The rows are grouped in 4 ways, from coarse to fine. Each group lies inside one group of the grouping before and may be the whole of it. The rows also spread widely along 15 directions, which tell nothing about the answers.
Some rows, each with its group in each grouping after it:
[ 25  21  20  42  27  13  -7  32  -4  24  -9 -49   4   7  17   0  66  17
  23 -30  10 -11 -20 -18 -12   9  31  11  -2  -7   1   6  14  11   3   8
  15 -17 -10  20  25  18  18   9  28]	Z503 Z986 tiz Z292
[  1 -22 -30  12  -4  23  39 -21   9  15  36 -16 -44  67   0 -27 -11  10
   5   8 -12  -9  37 -41 -22  25 -10  10  15  -2  18  19  27 -45 -17   9
  24  -4 -26  28 -17  47   5 -36  23]	Z677 Z457 Gos Z370
[-16 -53   3  18   5  25  21  -2 -15   4  26   6 -15 -43  13  39  33 -21
   6  -5   4  -7   7   3  -9   9  -1  26   5  12  29  19  33 -12  -7  -7
   5 -11  -6 -21  20 -21  -5 -11  -9]	Z677 Z457 Gos Z786
[ -4 -16 -15   0 -20  29  -6  27  26  -7   9  21  -2  12  -5   9   4  -2
  12  16  -9 -20 -14  -4 -16   1  -4  30   7   4  13  20  -3 -18   3  34
  -3   5 -19 -43  -1  12  -3 -24 -10]	Z677 Z535 Fesam Z850
[-18 -21  38  13  -9   8  74 -34  23   0   3  33 -16 -46  57   3 -11 -28
 -20 -17  31  24  22   3 -15   9  -5   2 -13  -5  30   1  42  19 -25  -5
 -19  -3   5 -25  12 -39 -14 -48 -27]	Z503 Z817 bidi Z864
[-11   9 -29   0   8  -4  10  23   2  32 -16  17  -5 -34  32  29  46 -17
  22 -15 -23  10 -25  78   4 -58   3  21 -20 -15  14 -13 -28  10  55 -11
 -42 -10  -5 -53  24   2 -27 -29   7]	Z677 Z535 zepos Z545
[-27 -34 -15   2  16  15  60  26  48 -19  10   4  15  31  18  19  40 -50
   5  29 -36 -34   0  16   5 -21 -23  11  -4   8 -24  60  -9 -23  29  -6
 -49 -24 -18   1   7 -33   4 -47  31]	Z677 Z343 memu Z477
[ -6 -14  42  13  23 -12  45 -38  40  -6  -3 -10  -9  23   3  15 -59 -32
 -20  -3   0  31  35  -8  12  17 -19 -37 -14  11 -18  41  11  -7  -8  35
 -14  10 -11   7  10 -19 -11   2 -10]	Z677 Z457 gepor Z821
[  6 -10  -7  13 -10  20  29 -36   8  14  10 -15 -26  19  15   2 -17   0
  -3   2  -6  21   1  -1 -10   8  11  -6   4  17  11  13  29  -6   5  30
  13  -2  -5 -31  -9  37 -23 -23   5]	Z503 Z817 gikop Z937
[ -3  35  -3 -16  -3  -3 -17  42  24 -26   6  -7   5 -19 -19 -30   1  15
  -5   9  24 -22   1  26 -14  -8 -20  11  10 -17  52 -14 -30   1 -13 -19
 -29  -3 -16  18   5 -31  -8 -23 -11]	Z677 Z21 luk Z646
[ -2   0   5  -2 -29   7  25   3   8  15   0  12  -3   3  37 -22 -16 -27
   7  10  -1  28 -12  19 -16  18 -15   0 -13  12  -1  -1   4 -13  -7   8
  23   8   9 -31  -6  10  -2  11 -13]	Z677 Z535 zepos Z733
[ -7   8 -21 -27  -3  20  24 -33  33   5  35 -11 -15  -3  -3  11 -24 -37
 -33  24 -14 -20 -19  35   5 -15 -14 -36  13  36   8  37  -5 -28  44  33
 -38  -6 -15 -45   0 -35 -39 -15  -3]	Z503 Z817 Bil Z294
[-11  -4  -6  -5  -4  -1  14 -24  -4  58  30   5 -59 -31  14  -2 -33 -24
  -8 -13   2 -16  11 -13   2   7 -27 -18 -12   1  19 -16   0 -47  18  20
  -1  18 -26  -5  32 -17 -28  14 -28]	Z503 Z986 tiz Z296
[ 14 -27  16  16  -9  -3  -2 -45  12 -21  -3 -52  16  20 -25  31   4   6
  43  21   4 -11 -11 -23  33  23  24 -13  26  24 -74  23   8  15  -9 -39
  46   3 -18  23  -5   7  37  37 -13]	Z677 Z535 Fesam Z697
[ -8 -52   1  28  -7  28  19  26   5   4  15   9 -28   8  14  11  21   1
  43 -13 -11  -6   5 -22 -24  -3 -10  40 -18  -6  11  -4   0  -1 -13   9
  10  15  -8 -10  17  23  -4 -24   7]	Z503 Z817 Bil Z294
[ 17  18   6  25  13 -19  15 -22  13   9  -3 -16 -10  23  10  -4  29  45
  37 -45  15   5  23  -4   9 -11  25  12   8 -50 -15 -30  -9  45 -10 -63
   5   5 -27  43  14  14  33 -21   3]	Z677 Z535 zepos Z545
[ -4 -41  -8   8   2  -4  19 -65 -10 -11  -4 -44 -33  -3 -17  18 -35  -1
  10  24  16  21  28  -7  18   9  -3  -2  19  26  11  11  14 -13 -25 -18
  32 -11   0  12 -22  31 -13  -9  -2]	Z677 Z457 Gos Z786
[  1  11 -14 -18 -24  -9 -49  -9 -15  27  32  26   9 -11 -24  43 -32  -4
   8  -1 -50  20 -36  79  44  -6  -4 -31  -1   6 -49 -10 -13  -1  75   2
   9  32 -34 -64  38  -8 -25  71 -53]	Z677 Z535 Fesam Z697
[ 17  19 -12 -19 -37  28  16 -55  17   2  41  13 -14  25  10 -16 -48   4
 -34   4   1  37  -6  30 -19  26   7 -22  25  19  22  13  28   0   4  33
  18   9  -1 -70 -25  15 -18  -7 -23]	Z677 Z535 zepos Z545
[ -8   3  20  22  37 -15  32  20  15  30  29  -8 -22  30  10  -8 -25 -21
 -10 -30 -32  16  32  13   5   3 -40 -38 -39 -21  -4   8   0 -21  28  20
 -32  20 -31  45  52 -16 -30  15   5]	Z503 Z986 tiz Z292
[ 18   2  42   8 -10  -9 -27 -25  -3  -1  10   0  -6 -23  -5   9 -29  18
  17 -34  30  26   1  -4   9  28   2  -3   5 -11  -7 -27 -14  33 -31 -14
  46  31  -3 -12  17 -16  22  53 -43]	Z677 Z535 zepos Z733
[-14  16 -28  -5  -9  10  32  30  -3  30  25   1 -37  11  27 -56 -27 -15
 -20   9 -11  20  11  32 -39   3 -43  -6 -24   1  71 -13   8 -47   5  28
 -12   1  -3   2   3  25 -53 -27  13]	Z503 Z817 gikop Z937
[-12  -6  26  -4  17 -17  12 -24   4 -24  20 -14  -5  -9  -9   1 -44 -20
 -37  14  11  13  24  15  38  23 -41 -30   7   4  13  20   2  -8 -11  -9
   4  -9  -9  24  13 -44 -15  20 -16]	Z503 Z986 tiz Z296
[ -4  -2  24  -8  -9  25  11  54  37 -14 -21  39   9 -18  56  -7  49 -39
  22 -11  17 -16 -43   1 -13 -17 -25  62 -13  -4  15   7 -74  18 -21  23
   5 -11  32 -78  -3 -42  36 -17  22]	Z503 Z817 bidi Z864
[ -1  20  48  16   3  -2 -19  31  32 -31 -18  36  45 -21 -17  44 -42   4
 -30 -13 -19  60  -8  80   7 -10  12 -17 -22  -5   4  21  25  48  36  54
 -51  19 -17 -65  36 -15 -51  -3 -50]	Z677 Z457 Gos Z370
[ -8 -16   7  26  18  -5  21 -22  12  23   9 -27 -27  25 -20  12 -30  -4
  -5   9  -7 -18  40 -47  12  28  -2 -22   3   2 -14  30  46 -50   1  17
   2   1 -51  56  21  12  -6  -3 -12]	Z677 Z457 Gos Z370
[  4  13  64  27  43 -22   4  35  22 -30 -19 -37  54  18   1  18   4 -32
  -9   0 -15  29 -15  36  39  11 -16 -37 -25   9 -47  44 -11  23  14  10
  -7  -9   0  26  33 -43   6  52  16]	Z503 Z817 bidi Z864
[-14 -17  -3   8 -19   1  -8  17  -5  -5  -2  37 -33 -31   5  -2 -14  30
  21 -15  15   9  16   9  -4 -14 -16  49  -8 -35  53 -46 -15  18 -22 -13
   4  15 -12 -20  14  18 -20 -39 -27]	Z503 Z817 gikop Z937
[ 10 -21  28  13 -35  40 -18  12   1 -13 -34 -22   0 -58  11   3   5 -10
  18  23  53   5 -35 -30 -44  32  20  43  12  49  43   8  17  -7 -59  44
  52  -8  32 -60 -25  20   4   3 -19]	Z677 Z457 Gos Z370
[  3  -8 -34 -11  -9  36 -12  26   2 -29  56 -18   9  27 -26 -12  17   9
  -8  24 -15 -12 -14  36 -22  12 -17   7  26  17  41  27   2 -16   4   0
   5  -8  -9 -11  -9   1 -11  -3  13]	Z677 Z535 Fesam Z850
[-11 -39 -32   9  -2  22  15 -30 -17  58  55   1 -52  -9   1  30   6 -14
   8  -9 -20 -31  14 -22  -4  12  -2  -6   7   7   4  10  38 -58  28   9
   9  11 -43  -4  30   3 -13   6 -17]	Z677 Z535 zepos Z733
[-12 -44  26  -5  16  -9  19 -37  14 -27   2  11 -15 -10  12  30 -33 -39
  -2  -3  14  28  19   9  30   2 -43   8  -1   6   5  22 -44   9 -30  -1
  21   1  19 -30  -3 -36  11  13  -4]	Z677 Z535 zepos Z545
[ -2 -31 -28  -6 -31  30  23 -19   8   3  26  17 -15  13  14  15  17  -8
  23   8 -20  -1 -12  18  -8  -5   6  26  15  12  -7  10   3  -2  14  -9
  13   1  -6 -56 -11  16   2 -22  -3]	Z677 Z457 Gos Z370
[ -3   4 -20  -5   0  24   3 -22  -5   7  34  29 -26 -21  11  16  23  16
 -31 -11  11 -24   5   6  13  -1   5  26  34 -19  53   6  21  -2  12   3
  -8 -26 -25 -43   9 -17  -7 -46 -12]	Z503 Z986 tiz Z292

New rows, each followed by its group in each grouping:
[ 11  -5  10  18  -4   7 -21   3   3 -16  10 -25  -3  -4 -28   8   7  36
  23  -5  16  -8   7 -12  -7  15  18  11  16  -8  10  -7  14  14 -17 -18
  13   9 -24  21  11  10   6   0 -19]	Z677 Z21 luk Z646
[  0  -1  33  10 -13  20   3  78  72 -64 -43   4  55  52   2 -16  15 -20
  19  41  -2 -18 -28 -22 -12  14 -12  42  -1   9 -29  53 -35   7 -30  38
   0 -11   5 -19 -21  -3  37 -22  19]	Z677 Z343 memu Z477
[  4  -6  -7 -15 -28  31   0   5  21 -10  33   4  16 -13  -4  22  -1 -19
   6  10 -26  17 -37  68 -24 -10   6 -15  -1  33  -3  17   0  14  40  19
 -24  19   1 -76   7 -16 -33   8 -21]	Z677 Z21 luk Z646
[  2 -28  18  10   4  18   3 -28   2 -13  38   0 -32   7  -8   7 -34  11
 -12 -17  15  12  24 -24  -2  27 -18   6  11  -1  36   8   6   2 -33  22
  28  11  -7 -12   6  -5  -5   1 -10]	Z503 Z817 gikop Z937
[ 23 100  -7  -9  15 -24 -47  39   8  29  10 -32   7 -28 -27 -26  15  48
   1 -43   8  -4 -21  80 -13 -34  17 -29  -2 -34  32 -51 -35  29  48 -29
 -52  17 -34  21  42 -21 -29  17 -17]	Z677 Z457 gepor Z821
[  4 -20  10   8 -17  25  10  -4  20 -27  -4  -5   5 -28   9  10  27   6
  19   4  36 -11 -12  -9 -21   6  15  35  20   8  23   7   6  22 -35 -13
  11  -7   6 -26 -11  -8  17 -28 -12]	Z677 Z535 Fesam Z850
[ -8  42  17  -7  -6  -4  -2  48  23   0   0  29  19 -28  12 -17   1  -7
 -19  -7   7   0  -8  44 -10  -2 -14   4  -9 -20  30  -5  -5   3  11   4
 -35   1 -16 -17  25 -40 -13  -8 -26]	Z677 Z457 gepor Z821
[  0   3  -4   2  11   2  20 -22  14   7  10 -19 -16   3   9   0  14  -4
  -4  -1  16 -23  10 -15   6   8   0   4  22  -3   8  14   0 -14  -8 -17
   4 -18 -17  13   0 -16  18 -16   7]	Z677 Z343 memu Z477
[  0   2 -34   5  -9  -3 -26 -39 -22  52 -32  10 -55  -4   2  23 -10  17
   9  10   8 -19   7 -41  38   1  16  41  29 -10  12  -8   6 -49   5  25
  47 -24 -34 -37 -11  61   9 -22 -12]	Z677 Z457 Gos Z370
[-14   7  -9 -24 -17 -19   9 -11  -1  18  30  39 -52  11  10 -46 -61  -1
  -7 -12  11   9  43  -4   7  18 -60  11  -1 -34  38 -38 -37 -32 -30 -21
  27  20 -18  14   2 -10   4   3 -24]	Z677 Z457 Gos Z370
[  2  17 -10   7  11   5  -5  14 -11  15  -4   3 -12   7  21 -13  18   2
 -12  -2  13   2   2  -1   3  13 -11  27  13 -14  44   8   0 -24 -15  13
  27 -29  -6 -12  -4  16  13 -10  15]	Z677 Z535 Fesam Z850
[  1 -23   3   0 -37  11  12  -3  20  -9  -9  -6 -11  11   8 -14 -24  -8
  34  20   7  10  -9 -11 -17  16  -9  19   0  19 -11  -5 -15  -4 -27   1
  34  16   8 -22 -19  25   6   1 -12]	Z677 Z343 memu Z477
[  5 -14 -17  -9 -75  39   9  -9 -10  22  22  24   0 -18  35 -10  10 -12
  23  22  -5   7 -46  16 -29  34  20  21  17  33 -12 -10  34 -10   2  -4
  52   8   8 -81 -16  22   6  15 -35]	Z677 Z343 memu Z477
[  3  44 -15 -20  -9 -14 -16  33  26 -24 -35  -9  18   2   0 -22   5   5
  12  22   3  10 -24  63   8 -33 -11  16   3  -8  17 -12 -58  18  11 -16
 -20 -14   5 -24 -16   7  -8 -23   9]	Z677 Z21 luk Z646
[ -2 -44   4  15   3  11  -7 -25 -28  29  35 -27 -38 -37  -6  33  -2 -15
  19  -9  -2  -6  -3  -9   8  16 -10  -9  -2  23   1  -3  10 -21   7   1
  30  14 -10  -5  31  -7 -17  44 -18]	Z503 Z986 tiz Z296
[ 16   5   6  25  19  36  30  25  22  16  27   6  14  37  39  12  62  -9
   5 -38 -23   9 -19  18 -32  -1  18  11  -6  -8   0  36  15  16  23  31
 -14  -6  -6 -41  19  -1  15 -15  30]	Z677 Z535 Fesam Z850
[ -1 -43 -16 -27 -51  18 -32 -29 -40  24  25  31 -46 -40  16  10 -24 -22
  34   4   8  14 -26   5   8  22 -30  41  14  26  11 -32 -46 -22 -23  -3
  92  21  24 -91 -14   7  15  58 -32]	Z677 Z457 Gos Z370
[ -5  -4   2  -2 -20   7   0   9  30 -17  15 -10  13   4 -22   3  -5  -2
   9  25  -4 -32  -8  -3   3  16   1  -5  16  10 -25  17   7 -10   6 -15
  -6   7 -31  12   9 -21   5   2 -25]	Z677 Z343 memu Z477
[  0   7 -20 -16  -6  15  -1  -2 -39  16  48  19 -29  -8  34 -27  21  -3
 -19 -13  10   6  -5  25   6  19 -33  24  21 -11  58 -15 -13 -14 -13 -21
  47 -22  10 -31  -3 -14  12  11  13]	Z503 Z817 Bil Z294
[-11   5   7   5  12 -22  -7 -41  -1   4 -26  -3 -33 -51  -9  27 -43  12
 -20   0  30  12  20  12  34 -16  -1   2   8  -9  43 -14   5   3  -2   8
 -11 -11 -19 -13  11   2 -38 -30 -30]	Z503 Z817 gikop Z937
[  6  14 -14   0   6   6  -3  -3  21  12   9  -2 -13  25  -7   7 -18   2
  -6  -5 -17  11  -1  25  -2 -12  -3  -7  -1  -3  10  14 -11 -10  26  36
 -15   6 -19 -30   5  17 -20 -11   1]	Z677 Z535 zepos Z545
[  3 -65  -8  -8  -8  54  -6  21   8 -53  72 -39   8  20 -29  14  30 -22
  27  24 -17 -26 -33   9 -21  15 -29  11  18  52   2  43 -33   0 -12  -2
  28   9  18 -23  -7 -32   8  33  28]	Z503 Z817 Bil Z294
[ -6 -20  30   8   8   0   7  19  16   5   5   7   1 -15  20  15  22 -33
  27 -17   8 -17  -7 -14   7   8 -22  14 -11  -6 -21   9 -34  -2 -14 -10
  14  10  -4  -2  25 -46  35  31  -6]	Z677 Z535 zepos Z733
[-19  15   3   2  17 -10 -14  56   3  33  -8  26 -29 -60  11  -2  19  -7
   8 -28  21 -32   9   3 -10 -22 -27  36 -19 -36  57 -31 -35 -24  -1  -1
 -32   3 -25   7  42 -37  -8 -17 -18]	Z677 Z457 Gos Z786
[ 15  33  -7 -10 -38   9  -9 -35   4  14  29 -54   0 -21 -28 -24   1  21
   6  27  33 -51 -17 -25  -8  43  33 -30  46  26 -16  -5  42 -25  -6 -44
  28   0 -37  39  -5 -16  18  28 -39]	Z677 Z457 gepor Z821
[  2  13  36 -13 -17  -6 -38 -26  12 -18 -10  44 -15 -55  -4  21 -45  18
 -14 -19  45   7  -5   0  32   3  -5  24  19 -18  29 -27 -29  35 -26  13
  18  12  -7 -65   9 -35   3   1 -57]	Z503 Z817 Bil Z294
[ 22   4  23  -3 -23  21  16 -29  26   6  14  -7  -4  13  20  -6 -23 -16
  10 -16   4  33 -19  11 -24  18   7 -13   0  27 -17   8 -10  17  -8  26
  26  24  15 -56  -9  -1   6  26 -12]	Z677 Z457 Gos Z370
[  7 -39  44  -2 -17  17   5 -53  21   0  18  30 -17   2  10  38 -51 -34
   2 -14   4  22  -1 -30  16  36 -11   0   6  24 -36  28 -12   1 -21  47
  49  28   3 -75   2 -25  24  44 -36]	Z677 Z457 Gos Z370
[  7 -23 -14  -1 -58  41 -25  37   9   3  22  10 -40 -13 -14 -36  -9  32
  52  -3  27 -24  -6 -42 -69  19  -6  57   4   2  50 -44 -18 -15 -51  10
  38  41  -6 -22 -10  35   2 -12 -28]	Z677 Z457 Gos Z370
[  1  29  20  27  21   8  25  51   6  33 -17 -11  25  26  52 -11  47 -40
 -12   3 -21  -1 -31   3   4  18  -1  -3 -19   6 -18  43  22 -31  25  42
   7 -34  -7  -6  19   0  13  13  36]	Z503 Z817 gikop Z937
[-13  -8 -30 -23 -10   8  33 -22 -15   1   4 -23 -20 -25  39 -23  26 -41
  -9  41  20 -13 -17  21  13   1 -31  16  22  28  36  12 -18 -32 -10 -31
  27 -48  26 -19 -30 -14   1 -15  26]	Z503 Z986 tiz Z296
[-15 -18  25  -8  21 -26  30 -10  19   7   0  10 -27  12  24  -1 -45 -53
   5  -8  -6  27  25   8  23  -1 -62 -12 -28  -5 -10   8 -59 -20 -11   8
   6  14   6  -1  13 -32   5  26   3]	Z677 Z21 luk Z646
[-14 -36  12   7 -33 -16 -24 -33  15 -52 -40  27  -2 -19 -34  43 -40  38
  27  31  17  -2  12 -12  61  -8  10  42  24 -18 -22 -16  -4  37 -21 -30
  22   3 -28 -23  -8  19   3 -35 -52]	Z503 Z817 bidi Z864
[ -5  -9   1  -4  -2  16  14  -1  -2   3  32  12  -8 -13  15   2  11 -16
  -9  -7   2   2   0  18  -5  13 -14  10   9   3  24  11   4  -8  -4  -6
   9  -6  -4 -24   8 -28   4   3  -6]	Z677 Z457 Gos Z786
[  0  -8  13  24  21  -7  17  -5  29 -27 -25 -32  12  29 -20  20 -13   4
   4  14  -9  20  16  13  14  -8   9  -7   0   5 -13  34  12  11   5   8
 -19 -11 -17  17   0  21 -14 -26   9]	Z677 Z457 Gos Z786
[  4  64  -6  -5  -7 -11  18  14  33  -3 -29   2  19  27  18 -38   5  11
 -16  15   6   5  -4  30   5  -6   8   4  12 -21   9   5   1   4  10  -8
 -19 -27 -17  -2 -16  12   4 -43   6]	Z677 Z457 gepor Z821
[  4 -19   6   3 -76  26  -4   5  -4 -10  27  31  -2   6   9 -28 -23  27
  34  11   1  15 -17  -7 -19  42   4  26   7   1  -9 -34  27  16 -28 -19
  60  33  -8 -32  -7  31   7  12 -47]	Z503 Z817 gikop Z937
[-15 -16  21  12  19   4  -1  39  -1  -1   5 -21  12 -31  -2  15  -3 -39
 -10  15  -3   8  -7  28  -8  14 -29 -15 -20  24  23  30  11 -31   3  27
 -10  -3  -2   6  29 -27 -27  30  -7]	Z677 Z535 Fesam Z697
[  8  35  -8 -13 -21  16  -2  14  19   1  54  32 -26  15  -7 -49 -13  43
 -14 -31  20 -15  24  -4 -36  18 -13  17  21 -43  60 -30  -4   3 -22 -12
  -5  20 -31   5   7 -15   6 -28 -24]	Z677 Z457 gepor Z821
[-14 -48  20  -9 -41  41  47  23  37 -58  -5   7  17  31  40 -38   2 -56
   7  65  20 -15 -22 -47 -17  48 -44  46  12  44   1  54 -16 -26 -72  20
  59 -24  39 -34 -53 -14  43 -14  25]	Z503 Z817 gikop Z937
[ 10 -13  33  22  11  14  37 -30  20  -1  15  -9   2  -1  26  21  37  -8
   7 -23  20 -12   9 -30  -2  22  23   3  17  -5 -17  26  29  18 -17 -17
   8 -10 -14   3  12 -32  39 -10  -3]	Z677 Z21 luk Z646
[  5   8 -13  -2 -17  20  35 -22   9  44  15 -24 -33  -7  32 -25  27 -18
  15  -1  23 -37  -7 -38 -27  18   9   5  15  14   5   0  11 -40 -12 -12
  22  -9 -12   6  -7  -5  25  -8   5]	Z677 Z457 Gos Z370
[  2  20 -11 -12 -13  -1  -9   2  27  -5 -20  -2   8  53  -3  -4 -37 -22
 -13  45 -33   8 -27  19  41   2 -18 -10   6  20 -36  37 -23 -27  36  50
  12 -14 -12 -46 -17  27 -11   9   7]	Z503 Z986 tiz Z296
[  0  -4   0   1 -16   8  -9  -2 -14 -20  21 -17   6   1 -10  -9  -2   8
  -7  27   5  -3  -7  11  20  31  -9   1  24  10   9   8  21  -6  -8 -21
  34 -15 -10   6  -2  -1   0  15 -12]	Z503 Z986 tiz Z292
[ -4  -4  -8  -8  -1  18  54 -29   8   2  33   8 -26  29  45 -31   6 -20
 -22   0  10   3  13  -7  -2  18 -26   9  16  -2  29  18   3 -15 -21  -7
  21 -24   6 -12 -19 -12  16 -31  26]	Z503 Z817 Bil Z294
[ 11   3 -41   9  -6  15  41 -44   0  57  14 -24 -44  34  36 -14  33   2
  24  -8  -1 -19   3 -28 -12   3  20   8  17  -2  -5   0  18 -34   9 -13
  26 -15 -21   2 -12  45  20 -27  24]	Z677 Z535 Fesam Z850
[ 12   7   2  -7 -32  12 -12  -1  -2  12  29 -48  11 -39 -16  -4  18  -6
  36   9   8 -21 -40  25 -19  14  18 -25  10  37 -28 -14   3   0  13 -45
  16  21 -10   8  15 -28   2  55 -30]	Z677 Z457 Gos Z786
[  5 -50  -6  12 -20  15  24 -28  34 -26   1 -13   0  52 -10  31 -18  -4
  46  15 -35  27  -5  13   3  -9   9   6  -1  22 -56  23 -12  24  12   3
  11  21  -1 -38 -14  42  -4 -10   3]	Z677 Z343 memu Z477
[ -4  -8  27  16  26   2  31   5  16 -11  -6 -22  20  20  21   5  10 -39
 -16  16   2   9   3  -3  10  25 -16 -11  -1  15  -7  54  16 -19 -12  18
  11 -27   0  12   3 -19  16   9  20]	Z677 Z535 Fesam Z697
[-24 -10 -12  -4  16 -20  24 -26  13  -8 -16 -27 -18  -2  -8   7 -23 -27
 -19  47   3 -26  20  -5  50  -4 -31 -10  13  10   2  29  -3 -42   8 -10
 -12 -33 -24  33  -2 -11 -17 -25   3]	Z503 Z986 tiz Z292
[  5  27  -9 -12   7   8  -1  -7  13  11  36  -8 -17  -7  -8  -8   2   6
 -17 -17  10 -18   4  16  -9   0  -5  -8  18  -7  33   1  -9 -10   9  -4
 -16  -1 -23  -2  12 -31  -5  -6  -7]	Z677 Z457 Gos Z370
[ -9  -3  -8  -4  -2   4  26  13  25  12   7   2  -6  -6  16   2  35 -19
  27  -5  -4 -33  -6   6  -1 -19  -7  15  -1  -8 -14   2 -27  -7  13 -32
 -18  -1 -19   3  14 -29  17 -16   3]	Z677 Z457 Gos Z370
[ -7   5  10 -12 -27 -10   7   5   9   3  -2   2 -12   6  13 -32 -49 -22
   8  20  -1  18  -9  12   8  16 -39  -8 -15  11  -6 -13 -28 -18 -11   6
  29  17   4  -9  -3   1 -10  27 -15]	Z503 Z817 gikop Z937
[ 10  11   4   2  -3   7   5 -27  11  15  16 -19 -12   2  -5   6 -13   1
  -1  -8   2   4  -1   7  -2  10  12 -18  11  11  -4   7  12  -5  11   6
   5   7 -19 -11   7  -2  -5   9 -15]	Z677 Z457 Gos Z370
[ 15 -21  28  34  19  15  33 -30   7  -3  27 -31  -8  20  12  16  14   9
   8 -32  -1  26  11  -2  -7  13  17 -15  -3   2  -8  16  29  32  -6  -3
  10   5  -4   7  17   1   2   1  12]	Z503 Z817 bidi Z864
[-18 -89  19  24  -9  19  13  40  22 -87 -16   1   2  35 -15   6 -27  -1
  42  33  -6  38  19  -5 -10   1 -46  59 -19  10  25  20 -34  26 -62  15
  28  11  30 -12 -24  41 -12 -34  20]	Z503 Z817 gikop Z937
[ 12  26  11   1 -12  -3   1 -14  36 -22 -17 -21   5  23  -9 -14 -19  17
   1  16  14  -4  -7  -6  16   4   8  -4  17  -1 -14   7 -10  17  -4   2
   3  -4 -14  -1 -12   9   3 -17  -8]	Z503 Z986 tiz Z296
[ -9 -22  30 -12  -7   2  28 -10   6 -51  26 -19   0 -18  10 -32 -34 -29
 -21  21  33  25  12  19  -3  32 -55  -9   4  21  41   9 -16   9 -54 -25
  26  -4  32  12 -13 -46  -6  16  -5]	Z503 Z986 tiz Z296
[ 15  11   6   2  20   2 -22 -20 -15  25  31 -36 -36  15  -8  -8 -16   2
  -7 -18  10  -8   0 -26  15  28 -20 -13  13   5  14   2 -22 -27 -11  20
  48   1 -11  10  10  -3  12  49  12]	Z503 Z817 gikop Z937
[ -4 -16 -11  13  14  11   2  18   6  10  40 -20 -30  15 -23  -2   2   9
  10  -7  -7 -28  27 -21 -18  10 -17   0   1 -11  26   6   8 -35  -2   2
 -11  11 -37  43  25  -1  -8  -8   1]	Z677 Z21 luk Z646
[  0  20  23  13  38 -16   3 -23  -6 -21  14 -13  17   6 -17  19 -28   7
 -57  -5  -1  44  30  48  35  19  -4 -34  16  -8  25  34  44  11  10   1
 -11 -24 -21  14  17 -21 -22   4 -10]	Z677 Z457 Gos Z786
[ -1   3   6   1   2 -18  20 -39   9 -26 -24 -33  -9   4  -1 -13 -46   1
 -13  22  25  43  21  24  11   8 -12  -9  11  11  26   3   1   8 -30 -13
  14 -16  12   8 -27  22 -18 -19   0]	Z677 Z343 memu Z477
